Each cloud of rows lies close to a flat space through zero, with a little noise off it, and is much wider in some directions of that space than in others. After each cloud: how many dimensions does that space have?

[[-3.83 -3.57  3.45 -2.29 -0.16 -2.10 -0.55 -2.02 -1.29  0.04 -4.17  2.35
  -1.21  2.09  3.29  3.27 -1.49 -2.75]
 [-1.45  0.54  1.24 -0.78 -1.31  1.01 -0.37  1.94 -5.13 -0.39  1.38  1.82
   0.66  1.31  0.15  0.05 -4.05 -4.22]
 [ 0.55  0.52  0.53  1.84 -0.92 -1.10  1.40 -1.89  3.83  0.11 -0.31 -1.26
  -1.69 -1.56  3.78 -5.03 -0.69 -3.07]
 [ 0.62  1.49 -1.89 -1.46 -1.73  0.22  0.65  3.60  2.56  0.32 -2.49 -0.49
   1.94  2.33 -1.86  2.05  0.02  0.76]
 [-1.04 -0.10  1.11 -1.15  1.24  0.44  0.42 -1.31  1.99 -0.61  0.60 -2.85
  -0.52 -4.87  1.51  0.98  1.51  3.53]
 [ 2.76 -1.04  0.31 -1.91  0.34 -1.18 -2.50 -0.18  3.93 -0.62 -0.77  1.14
  -0.89  0.87  4.35 -0.11  1.51 -4.01]
 [ 2.28  1.42 -2.79  2.35 -2.19  1.03  1.33 -1.19  2.41 -0.43  1.42 -0.74
  -0.19 -1.33 -1.64  0.33 -0.24  1.35]
 [-0.20  3.12  1.68 -0.70 -2.42 -0.31  2.05  4.11  0.34  1.43  1.82 -4.92
   1.75 -4.76 -0.42 -1.82 -1.12  2.02]
 [ 5.60  1.18  5.52  1.02 -5.86 -7.74  4.24  3.44  0.97  2.70  1.52 -2.08
   0.71  0.80 -0.81 -1.54  0.29  1.07]
 [ 0.67 -1.48  0.83  0.65 -6.16 -2.18 -0.22  0.87  0.55  4.17 -2.48 -2.28
   2.33  0.06  0.31 -0.21 -3.76 -4.20]
 [ 0.60  1.05 -4.06  4.18  1.18  4.86  1.61 -5.12  0.32 -4.11  4.17  2.21
  -3.88 -1.78 -0.62  1.58  0.27  1.64]
 [ 1.20  0.94  1.53 -1.55 -4.75 -4.31  1.36  3.53 -0.06  2.57 -0.59 -1.50
   2.09  0.81 -0.63 -0.95 -1.07  0.32]
 [-2.25 -0.42  0.75 -2.03  1.23 -0.21 -1.38 -0.71 -3.55 -1.21 -0.25  3.79
  -0.10  2.13  0.62 -1.39 -2.15 -2.51]
 [-1.92  0.48 -3.03 -1.37 -0.86 -0.67  0.66  2.19 -1.64  1.71 -0.20 -1.27
   2.32 -0.35 -4.85  1.51  1.60  7.70]
 [ 0.53  1.68  0.60  0.34  4.14  1.16  0.89 -1.61 -1.57 -4.59  2.94  4.40
  -2.71  1.40  0.54 -2.11  0.25 -0.07]
 [ 0.00 -3.43  0.43 -3.14 -0.71 -5.04 -2.81 -2.75  1.14  2.04 -3.71  1.53
   1.64  1.67  1.15 -0.93  0.41  0.22]
 [ 2.79 -1.58 -2.60  6.63 -0.13  2.57 -0.17 -5.40  2.34  0.65  1.16 -0.66
  -3.14 -1.34  1.01 -0.41  1.26 -2.72]
 [-1.14 -1.63  4.61 -1.88  2.35 -5.01  1.41  0.02  0.01 -0.10 -3.57  2.43
  -0.64  4.76  0.01  0.62  2.77  2.43]
 [ 4.01  3.36 -0.26  0.74  0.89  3.88 -0.44  0.33  0.30 -3.45  2.37 -0.34
   1.93 -2.58 -3.85  2.03 -2.88 -0.55]
 [ 0.05 -0.87 -1.46 -2.36 -4.86 -0.96 -0.73  1.13 -3.34  0.86  1.00  1.26
   1.90  0.37 -1.93  4.39 -2.74  0.18]]
	11

[[-1.09 -0.48  2.88 -0.73 -0.38 -0.20 -0.90  0.99  0.54  1.86 -0.86  1.91
  -1.01 -2.24 -3.96 -0.29 -1.74  1.29]
 [ 1.25 -3.28 -1.06  0.51 -2.07  0.70  0.59 -1.96  0.85  2.15 -1.48  1.82
   0.82  0.04  0.67  2.44  3.35  3.27]
 [-0.34 -1.98  3.67 -0.73 -1.47  2.51 -1.33 -0.16  1.06  3.49  0.19  0.02
   2.37 -1.61  0.50 -0.82  0.25 -0.19]
 [ 0.02  0.00 -3.15 -1.24  1.96 -0.19 -1.63  2.32 -0.33  0.56 -1.17  2.04
  -0.81 -1.08 -3.23  0.29 -0.94  2.08]
 [-0.94  3.99 -3.62  0.56  2.39 -3.74 -1.16  2.34 -2.15 -5.17  0.11 -0.37
  -2.78  2.10 -2.36  0.61 -2.86 -0.65]
 [-0.08 -6.59  8.08 -0.58 -4.16  4.07 -0.92 -2.19  1.29  5.21  0.57  0.13
   3.78 -1.45  1.76  1.02  2.14  2.18]
 [ 0.61  0.52 -1.20  2.09 -0.76 -0.28  3.46 -2.68  0.33 -1.41  0.82 -2.06
   0.26  1.96  3.31 -0.18  2.69 -1.48]
 [-0.08 -0.48  2.39  2.68 -2.92 -0.61  2.18 -3.56 -0.32 -2.43  1.59 -3.13
   1.13  3.39  4.71  1.19  2.66 -1.84]
 [ 0.80  1.29 -7.30 -1.30  3.21 -0.33 -0.05  2.18  1.06  2.13 -2.94  3.87
  -1.96 -2.55 -4.67 -0.65 -0.12  2.60]
 [ 1.39 -1.71  1.07  2.27 -3.89  2.00  3.20 -4.95  1.89  1.98  0.49 -2.01
   3.19  1.39  6.42  0.18  5.19 -1.69]
 [-1.02  7.02 -5.25 -0.14  3.97 -6.33  0.70  3.07 -1.11 -4.94 -1.97  2.89
  -7.48 -0.79 -7.81 -0.39 -4.97 -0.04]
 [-0.04  1.59  1.07 -0.37  1.05 -0.14  1.48  0.06 -0.05 -1.11  1.00 -1.38
  -0.68 -0.18  0.83 -1.85 -1.35 -2.40]
 [-0.60 -2.16  2.00  0.91 -2.85 -0.68  0.83 -1.54  1.76  3.37 -2.43  3.54
  -1.25 -2.23 -4.36  1.58  1.41  3.72]
 [-0.03  1.11 -1.36  0.02  0.46  1.24 -0.65  0.57  0.23  0.42  0.65 -1.49
   1.96  0.42  2.27 -1.46  0.25 -2.21]
 [ 0.01  1.12  2.05 -0.79  1.56  0.23  0.85  0.33 -0.83 -2.25  2.15 -2.54
  -0.34  0.55  2.04 -1.78 -1.95 -2.61]
 [-0.03 -0.06  2.72  1.23 -0.03 -0.93  2.36 -1.95 -1.74 -4.58  2.97 -3.92
  -0.42  3.42  4.19  0.34  0.08 -2.00]
 [-0.01 -3.81  0.32  1.28 -1.38  3.45 -0.88 -0.84 -0.11  1.44  1.54 -2.60
   5.03  2.23  4.55  0.74  3.72  0.49]
 [ 1.01  3.63 -1.76 -0.18  0.54 -2.76  0.71 -0.38 -0.87 -3.70  0.15 -0.45
  -2.64  1.15  1.39  0.15 -1.53 -2.40]
 [ 2.52 -0.14 -2.86 -1.05  0.03 -0.18  1.50 -1.53  0.79  0.83 -1.50  2.10
  -1.46 -1.01  1.11  0.79  1.27  0.88]
 [-2.54 -1.26  6.87  0.53 -1.22  2.56 -1.28  0.82  0.34  1.99  2.11 -2.75
   3.41 -0.59  0.30 -2.29 -1.13 -2.14]]
	7

[[-0.41  0.56  1.08  0.01 -0.68  0.62  1.46 -2.61  0.66  1.78  3.23  1.55
  -1.36  0.52  1.96  2.10  0.09 -4.05]
 [ 1.11 -0.81 -3.98  1.67 -0.83 -1.89  0.37  1.90 -0.21 -3.25 -3.37  0.40
   2.68 -0.57 -2.03 -3.40 -1.11  2.60]
 [ 1.00  1.40 -1.62  0.97 -2.64 -2.03 -1.16 -0.13 -1.13  0.24 -0.35  0.10
   1.91 -1.29  1.71  0.91 -1.01  0.10]
 [-0.73  2.55 -0.87 -0.90 -1.89  0.67  2.63 -8.08  1.57  3.03 -1.24 -1.40
   4.95  0.39  3.83  2.84  3.17 -3.36]
 [ 3.68  0.53 -3.00 -2.08 -0.70 -1.03 -2.96 -3.98  3.13 -0.62 -3.34 -2.19
   6.54 -1.56  2.49  0.44  0.25  2.76]
 [ 1.81  0.84 -3.04  0.16  0.23 -2.30 -0.22  0.76 -0.13 -1.86 -0.66 -0.47
   2.35  0.34  0.14 -0.86 -0.17  0.71]
 [ 0.68  2.01  0.35  1.81 -0.86 -0.98 -0.07 -0.07  0.00 -1.31  0.11  0.35
   0.58  0.02  0.23 -1.28  0.49 -1.15]
 [-0.21 -3.19 -0.84 -1.36 -1.86 -1.53 -2.86 -2.51  2.71  1.02 -3.19 -4.42
   1.66 -0.02  1.73 -1.80 -1.02  6.98]
 [ 1.24 -0.49  0.18 -1.71 -0.57 -2.10 -1.62 -1.25  2.02  1.76  0.81 -1.13
   0.61  0.37  1.44  0.38 -0.17  0.65]
 [ 0.18 -0.67 -0.80  0.14 -3.33 -3.20 -1.05 -1.27  0.16  1.72  0.89 -1.47
   2.65 -1.12  2.56  0.34  0.23  1.48]
 [-1.63  0.18 -0.84  0.42 -1.48  0.31  2.65 -3.41  0.02  0.70 -0.62 -1.06
   1.39  0.30  1.63 -0.14  1.53 -0.51]
 [ 0.81 -1.25 -0.14 -0.81  3.22  1.83 -0.38  1.69  0.32 -2.17  0.51  0.49
  -1.06  0.24 -1.47 -0.19 -0.40  0.74]
 [ 1.35  0.31  0.79 -0.19 -3.06 -1.56 -3.96  0.69  0.78  0.81 -2.11 -0.27
  -0.81 -1.77  0.74 -0.54 -3.00  2.61]
 [-0.51 -0.07 -0.21  0.68 -4.33 -3.80 -0.86 -3.02  1.05  3.06  0.61 -2.04
   2.01  0.18  3.39  0.27  0.09  1.00]
 [-0.47 -2.41 -0.21  2.02  0.10  0.58 -1.11  0.42 -0.17 -0.18  1.37  0.47
   0.38  0.02  0.21  1.45 -1.11  1.46]
 [ 0.33 -1.35 -0.44 -0.89  1.55  3.24 -1.81 -3.60  2.13 -0.94 -2.29 -1.96
   1.60 -0.07  1.42  1.18 -0.23  3.15]
 [-0.52  0.73  0.15 -0.53  0.46 -1.79  1.26  0.60 -1.09  1.39  2.96 -0.48
  -0.17  1.12  0.58  1.25  1.76 -1.86]
 [ 1.32 -2.05  0.69 -0.95  7.57  3.83  0.77  2.01  2.16 -3.21  1.62  2.18
  -1.48  2.30 -4.17 -0.32  0.77 -1.75]
 [-0.58  0.73  1.63 -0.81 -2.01 -1.11 -0.53 -1.79  0.67  2.98  0.34 -1.01
  -0.05  0.02  1.63  0.90  0.41 -0.53]
 [-2.30  1.21  0.40  0.96 -3.06  0.84  4.40  0.59 -2.45 -0.28 -0.22  2.55
  -3.81 -1.20 -0.54 -2.23 -0.73 -3.19]]
	11

[[-0.34  1.98  0.09  2.12 -2.10 -0.98 -1.09 -0.87 -1.26  2.36  0.50  0.25
   0.16 -0.61  2.36  1.10 -2.81 -0.07]
 [ 1.12 -0.92 -0.66 -0.26  1.58  0.21 -0.10 -0.13  0.90  2.93 -5.69 -2.82
   3.41  1.55  0.51 -3.59  1.69  1.22]
 [ 1.18  1.01  2.05 -1.72 -3.47 -1.36  3.34 -2.55 -2.69 -1.99 -0.53  1.14
   1.02 -0.13 -4.43 -1.99 -1.22  2.61]
 [ 0.02 -1.20 -2.04 -0.90  0.87  2.37 -0.64 -0.50  2.91  3.07  0.72 -1.99
   2.16  1.08 -2.72 -0.53 -3.79 -0.85]
 [ 0.71  0.93  0.04 -1.39  2.30  1.80  0.48 -0.68 -0.54  2.13 -1.96  0.69
  -0.57 -0.12 -0.01 -3.89 -2.47 -1.80]
 [-1.51  0.49 -0.53 -4.53 -0.54 -1.64 -0.67  1.17  2.46 -1.47  0.75  1.03
   2.67 -1.66 -0.36  3.16  0.49 -0.35]
 [ 0.74  1.76 -0.15  0.30 -1.49  0.20 -1.12 -1.34 -2.55 -0.39 -1.57  1.26
   0.45 -0.45 -4.49  1.55 -2.36  0.27]
 [-1.07  0.31 -0.59  1.05  3.20  2.06 -0.83 -0.44  1.32 -0.90 -2.48  0.47
   2.05 -3.26 -0.37  2.51  2.23  1.37]
 [ 2.33 -1.18 -1.85 -2.60 -0.58 -3.92  1.99 -3.19 -1.96  1.84  3.95 -0.16
   1.41  2.58 -1.69 -1.28  1.33  2.73]
 [-1.88 -0.11  0.06 -1.11  1.01  1.11 -2.11  1.27 -0.37 -0.40 -0.34 -3.84
   0.11  0.72  1.69  1.09  0.96 -2.54]
 [-0.41  0.21  1.49  1.63 -0.92 -0.52 -4.04 -1.27  1.64 -0.01  4.64  1.62
  -1.12 -0.98  1.57  1.82  1.52 -3.59]
 [ 0.16 -0.28 -1.41 -2.83 -1.92  0.72  0.72 -3.52  0.89  2.65  0.87 -3.23
   0.57  0.50 -1.25 -3.11 -0.13  2.85]
 [-0.77  1.26 -2.13 -1.15 -1.57  1.77  1.12 -0.15 -0.39  1.38  5.89 -0.64
  -5.05  0.31 -1.33  4.52 -0.33 -2.22]
 [-1.03 -3.61 -0.16  1.38 -0.16  0.79 -1.20 -3.38  2.42 -2.28  4.11  2.40
  -0.21 -1.72 -3.60 -0.39  0.55  0.57]
 [ 1.66 -0.53  1.42 -0.61  0.03 -1.20  1.45 -1.35 -5.36 -2.38  0.38 -1.57
   1.22 -0.04  0.31 -0.23  1.39 -1.91]
 [-2.54  0.03  0.38  0.15 -0.71 -1.10 -0.65 -1.32 -2.30 -2.24 -2.00  1.77
  -1.26 -0.26 -3.49  1.84  2.26  1.56]
 [-1.62 -3.15 -1.90  0.53 -1.54  3.96 -0.81  0.62  1.01 -3.55 -5.00  1.36
  -2.11 -4.47 -4.08  2.87  2.15 -2.31]
 [ 1.37  3.86  3.42 -0.57 -0.08  2.80  7.67  0.23 -1.54  2.98  1.02 -0.93
  -4.15  1.96  0.27 -2.56 -0.01 -1.89]
 [ 0.99  2.28 -0.57  4.55 -1.30  2.82 -1.30 -1.06  0.64  1.67  3.54  0.38
  -1.48 -2.90  0.89  4.62 -1.77 -0.91]
 [ 2.52  0.15 -1.57  1.38  0.28  1.25 -3.60 -0.36 -2.81 -3.44 -1.62 -0.63
   1.51 -2.28 -3.02  3.93  0.89  0.43]]
	15

[[ 2.36 -0.40 -3.74  3.53 -2.31  4.71 -0.90  3.29 -1.88 -1.33  2.87 -4.23
  -3.67 -0.34 -3.61 -3.77  2.23  2.62]
 [-0.08  2.36  2.67  0.21 -0.96 -2.15 -2.33  1.69 -1.07  1.24 -1.47  3.81
   0.66  1.14  1.48 -3.94  0.02 -1.06]
 [-4.85 -1.46  0.88  1.51 -1.28  2.32  1.36 -1.45 -2.00 -0.52  4.50 -1.02
   0.01  2.35 -0.73 -2.05  1.58  3.80]
 [-1.68  1.26  2.51 -1.00 -1.13  1.88 -0.44 -2.77  0.41  0.48  1.73  0.48
  -0.98 -1.05  3.80  3.49  0.12 -1.22]
 [ 1.37  4.80  4.62 -0.76  1.41 -2.42  0.35 -0.38 -0.08 -0.93  2.53  0.04
  -4.29  0.26  2.21  0.18 -0.20  3.80]
 [ 2.72  0.01  3.58 -3.25  0.47  3.02  1.32 -0.60 -0.26  0.33 -3.60  1.92
  -0.70 -2.07  0.98  0.72 -2.74  3.92]
 [ 0.14  1.40  2.72 -2.77  5.32  3.00  3.68 -1.27 -1.61  1.29 -0.32  0.26
   0.28  1.42  1.44 -1.51 -0.64 -0.62]
 [ 0.20  0.53  1.00 -1.57 -0.27 -4.84 -2.22 -0.36  2.63 -0.31 -1.39  0.03
   3.41  0.06  1.14  0.47 -0.98 -0.69]
 [-2.65  4.00  0.82  2.97 -2.89 -3.06 -1.41  2.71  1.55  0.22  3.15 -2.17
  -4.68 -0.77  2.66 -0.59  0.17 -2.63]
 [ 0.83 -3.79 -0.19  1.79  0.65  4.20  2.01 -1.30 -4.25 -2.13  2.89 -4.36
   0.62  2.87  0.49  3.84  0.90 -1.05]
 [ 1.28  0.31 -1.42  1.94 -2.95 -1.64  1.71  1.03  3.42 -4.84  2.04 -0.98
  -2.16 -0.74 -4.20  1.58 -0.18 -2.25]
 [ 0.74  4.45  2.26 -2.33 -1.95 -1.91  1.86 -0.34  4.44 -2.54  0.88 -2.21
  -2.08 -0.50 -0.92 -0.78 -1.17  0.84]
 [-1.05 -1.71  0.82 -1.56 -0.05  1.79  2.27 -2.84  0.15 -1.65  1.33  1.52
   2.45  0.81 -1.61  1.48  0.00  0.57]
 [ 3.82  2.92 -2.46 -0.02  2.13 -1.89 -3.36  4.57  1.95  1.31  2.01 -1.99
  -2.58 -3.90  0.24 -1.65  0.38  2.43]
 [ 1.62  2.43 -2.47  0.57 -1.96 -8.96 -2.12  3.36 -0.74  1.15 -1.32 -0.38
  -0.71  1.90  0.33  0.54  0.67  0.05]
 [ 3.29 -0.37  0.70 -2.21  0.69  3.47  0.46 -1.77 -2.18 -0.32 -2.99 -0.22
   2.31  2.58 -1.85 -2.83  0.69  2.45]
 [ 0.54 -0.34  2.62 -0.90  2.78 -2.13  0.57  3.99  2.15 -1.11  0.50 -0.67
   3.33 -0.28 -1.44 -5.27 -2.52  0.58]
 [-2.58 -1.72 -2.32  0.31 -4.95 -0.73  2.07  1.30  0.62 -0.06 -1.49 -1.95
   0.06  0.09 -1.29  0.91 -1.44 -0.98]
 [ 0.07 -0.98 -0.97  2.95  0.88  0.08 -0.59 -0.15  0.62 -0.24 -1.73 -3.12
  -3.61 -0.92 -0.08  1.31 -0.53  1.62]
 [ 0.34  1.53 -0.30 -0.81  0.16 -3.28  4.77 -1.72 -0.04 -2.15 -0.33  1.74
  -1.58  2.65 -1.76  3.55 -0.06 -3.20]]
	13

[[-1.98  0.10  2.86  0.21  5.15  3.12  3.31 -4.03 -5.58 -4.21 -1.29 -2.91
  -3.26 -0.35 -7.23 -0.22  3.27 -0.01]
 [ 2.89 -0.62 -0.20 -3.84 -3.17  0.65  0.53  0.93  1.96  4.71  1.96 -1.78
   5.50 -2.82  4.79  3.30 -0.71 -4.05]
 [ 4.41  1.58 -0.68  1.63 -1.51 -2.03  2.17 -1.03  0.55  2.22  3.40 -3.89
   2.52 -5.18 -2.06  0.73 -1.31 -2.55]
 [-7.93  0.71 -3.38 -2.72  2.96 -2.60 -1.20  1.98 -1.92 -1.71 -1.75 -0.11
  -3.97  3.17  5.90 -3.74  4.85  2.22]
 [ 2.70 -0.18 -1.27  0.18  1.37 -2.29 -1.91 -1.98  5.03 -1.10 -0.80 -1.61
  -5.29  7.37 -0.01 -6.31  0.37  5.62]
 [-6.00  1.58  0.34  4.68  5.40 -0.80  1.70 -0.51 -5.33 -3.70 -2.01  0.98
  -5.34 -0.44 -7.06 -3.38  1.96  2.92]
 [ 0.44 -0.53  0.63  0.17 -1.38  0.27 -1.51 -0.39  1.02  2.53  1.38 -1.71
   1.28 -0.41 -0.54  3.77  1.51  0.47]
 [-0.17 -2.52  3.57 -0.83  1.24  4.02  0.00  0.31  0.21 -0.94 -3.81  4.36
  -1.00  3.97 -1.71 -1.34 -2.61  1.85]
 [-1.14 -0.86  0.22 -5.16 -0.75  2.68  0.13 -0.27 -1.34  1.05  0.53 -2.43
   2.83 -0.93  4.30  4.27  3.12 -3.28]
 [-3.20  0.88 -1.41  1.34  1.18 -2.41 -0.13  1.60 -0.83  0.61 -0.18  0.81
  -1.65 -0.08  0.83 -3.05  0.57  1.48]
 [-1.43 -0.69 -0.59 -1.15  0.05 -1.88 -2.06  0.33  1.91  3.19  0.45 -1.79
  -1.16  2.79  1.89  0.13  2.77  2.79]
 [ 1.70 -2.08  2.28  0.38  2.36  1.32  1.05  0.15  1.52  0.11 -3.44  3.63
  -2.90  4.94 -2.58 -6.20 -3.52  3.40]
 [ 2.30  0.38  1.34  1.23  0.80  1.71  3.01 -0.68 -1.68 -1.47 -0.54  0.44
   0.53 -2.34 -3.48 -1.37 -2.49 -2.06]
 [-0.98  0.93  1.24  2.04  2.46  1.69  1.09 -2.09 -2.99 -4.15 -0.66 -0.29
  -2.01 -0.51 -5.33  0.38  0.62  0.09]
 [-3.38 -0.62  2.54 -0.98  3.27  4.80  0.96 -2.07 -4.29 -5.18 -3.08  1.02
  -1.68  1.31 -3.62  1.64  2.09 -0.44]
 [-0.71 -0.26  0.98  4.12  1.01 -2.19  0.25  2.30  0.29  2.54 -0.84  3.16
  -1.74  0.52 -3.78 -3.98 -2.46  3.42]
 [ 0.01  0.41 -0.02 -0.29  0.38 -0.31  0.62 -0.50 -0.50  0.80  0.82 -1.53
   0.35 -1.16  0.12  0.55  0.78 -0.92]
 [ 0.00 -1.72  3.17  0.07  1.13  2.16  1.72  0.69 -1.71  3.97 -0.81  0.66
   1.78 -1.33 -3.13  1.78 -0.78  0.08]
 [ 2.92 -1.46  2.03 -0.41 -0.87  2.08  0.33 -0.14  1.23  1.58 -0.63  1.16
   1.25  0.93 -1.27  0.62 -1.90 -0.02]
 [ 8.57 -1.41  4.10 -1.88 -3.56  6.03  2.76 -2.90  0.35  0.06  1.78 -1.79
   7.09 -4.84 -3.31  7.32 -3.48 -6.38]]
	7
